There are 4 hidden switches. A switch that is on adds its own fixed numbers to the row, and there is some noise. The rows also spread widely along 2 directions, which tell nothing about the answers.
In the rows, zero is written as 128.
Known rows, each followed by its switches (1 for on, 0 for off):
[128 163 138 134 128 136 121 131 116 157 114 100 142 106 111 173 117 159
 167 115 126  90 133 131 118]	0 0 0 0
[ 82 194 103 201 148  92 112 149 123 141  72 131 124 152 141 223 134 127
 172 140 101  92 146 136 110]	1 1 1 0
[122 118 109 175 142 103 142 123 122 108  98 154 139 158 144 134 128  92
 116 145 145 124 124 124 128]	0 0 0 0
[116 155 132 122 136 137 125 133 124 154 103 107 131 107 115 154 119 152
 175 129 140  93 131 139 112]	0 0 0 0
[113 119 140 142 136 109 128 132 138 116 121 126 131 124 140 145 133 112
 149 140 148 122 125 127 117]	0 0 0 0
[ 93 197  96 199 114 114 102 118 117 167  55 148 117 149 132 238 117 122
 156 147 123  49 148 148  95]	0 0 1 1
[104 124 142 195 147  62 143 125 145  77 117 143 114 131 177 189 154  80
 140 156 125 116 149 157  91]	1 0 1 0
[123 100 124 141 129  96 137 130 137  91 115 150 137 132 143 129 145  89
 133 139 141 140 130 130 112]	0 0 0 0
[ 82 169 111 163 145 153 104 137 122 158  59 155 138 152 114 189 128 120
 176 154 101  60 168 139 121]	0 1 0 1
[103  95 140 158 142  95 113 114 149  87 121 162 146 112 161 156 142  61
 150 174 152 110 152 160 104]	0 0 0 1
[106 145  93 227 150  79 117 152 145 106  62 169 131 171 165 189 131  78
 121 151 121 125 139 113 114]	0 1 1 0
[ 61 210  95 169 165 138 113 129 126 153  57 137 140 136 120 209 139 142
 204 140  95  40 176 150 118]	1 1 0 1

New rows. What belongs after each?
[110 107 139 181 128  57 114 117 149  65 116 143 111 120 173 166 141  82
 147 153 141 143 136 142  95]	0 0 1 0
[107 139 135 131 158 112 112 136 140 107 115 120 139  99 137 144 132 133
 186 124 134 109 159 122 102]	0 1 0 0
[110 188 118 176 117 117 105 143 116 167  77 120 113 144 121 212 114 153
 162 116 126  71 131 136 100]	0 0 1 0
[119 134 111 173 150 113 147 134 107 127  87 160 143 178 129 141 134  94
  97 136 133 130 121 110 137]	0 0 0 0
[127 129 132 134 140 112 122 132 122 132 114 126 141 124 128 149 137 118
 145 135 126 114 125 126 118]	0 0 0 0
[105 125  98 170 166 102 121 148 142  98  76 146 139 159 130 148 138  96
 151 146 135 121 148 112 131]	0 1 0 0
[ 77 185  83 228 150  84  92 140 131 135  33 176 134 159 134 223 143  88
 143 170 103  73 168 123 100]	0 1 1 1
[113 159 120 136 134 129 135 127 122 157 103 122 135 146 121 170 131 135
 146 118 121  99 143 128 123]	0 0 0 0
[107 129 132 150 171  93 118 136 154  82  98 126 147 123 133 137 142 107
 169 139 137 126 144 122 107]	0 1 0 0
[ 75 172 117 170 147  91  82 145 151 101  79 127 137  90 139 218 139 116
 214 141 120  62 180 159  78]	0 1 1 1
[ 62 197  80 172 159 127 111 137 121 156  51 145 133 152 122 203 141 120
 202 155 101  39 170 134 130]	1 1 0 1
[ 80 189  93 223 141 100 124 131 113 137  57 169 131 172 151 221 140  97
 142 163 101  63 155 155  99]	1 0 1 1
[123 124 150 140 127  79 110 134 158 109 127 108 121  97 149 194 127 117
 173 147 153 102 133 147  81]	0 0 1 0
[120 153 113 220 119  87 121 138 123 125  73 155 130 181 151 191 121  82
 118 137 120 129 129 126 123]	0 0 1 0
[ 90 170 115 183 122 108 102 128 128 139  87 146 120 121 142 225 120 141
 179 140 104  52 154 151  89]	0 0 1 1
[127 142 117 175 143 125 145 128 112 126  88 151 130 179 143 152 137  93
 113 145 123 135 127 115 132]	0 0 0 0
[100 172 101 209 134  90 119 135 115 141  77 137 111 176 152 215 130 116
 154 135 122  91 133 143 102]	1 0 1 0
[ 91 190  84 171 149 138  84 144 126 169  56 142 147 120 115 191 136 151
 193 150 110  39 161 126 128]	0 1 0 1
[112 175 105 158 152 127 112 133 135 164  67 132 138 143 122 165 120 142
 175 126 113  93 151 115 134]	0 1 0 0
[105 147 147 159 129  81 114 132 139  98 127 106 112 120 156 205 138 127
 179 133 115  94 136 154  84]	1 0 1 0
[ 81 150 105 194 116  81 108 134 135 117  87 161 142 136 149 207 137  94
 140 159 138  88 153 139  90]	0 0 1 1
[108 170 118 139 171 136 113 142 134 146  91 125 142 133 115 167 121 134
 180 128 122  90 144 119 132]	0 1 0 0
[118 185 117 174 125 117 113 147 116 174  77 112 124 144 131 209 119 147
 158 119 120  73 129 131  89]	0 0 1 0
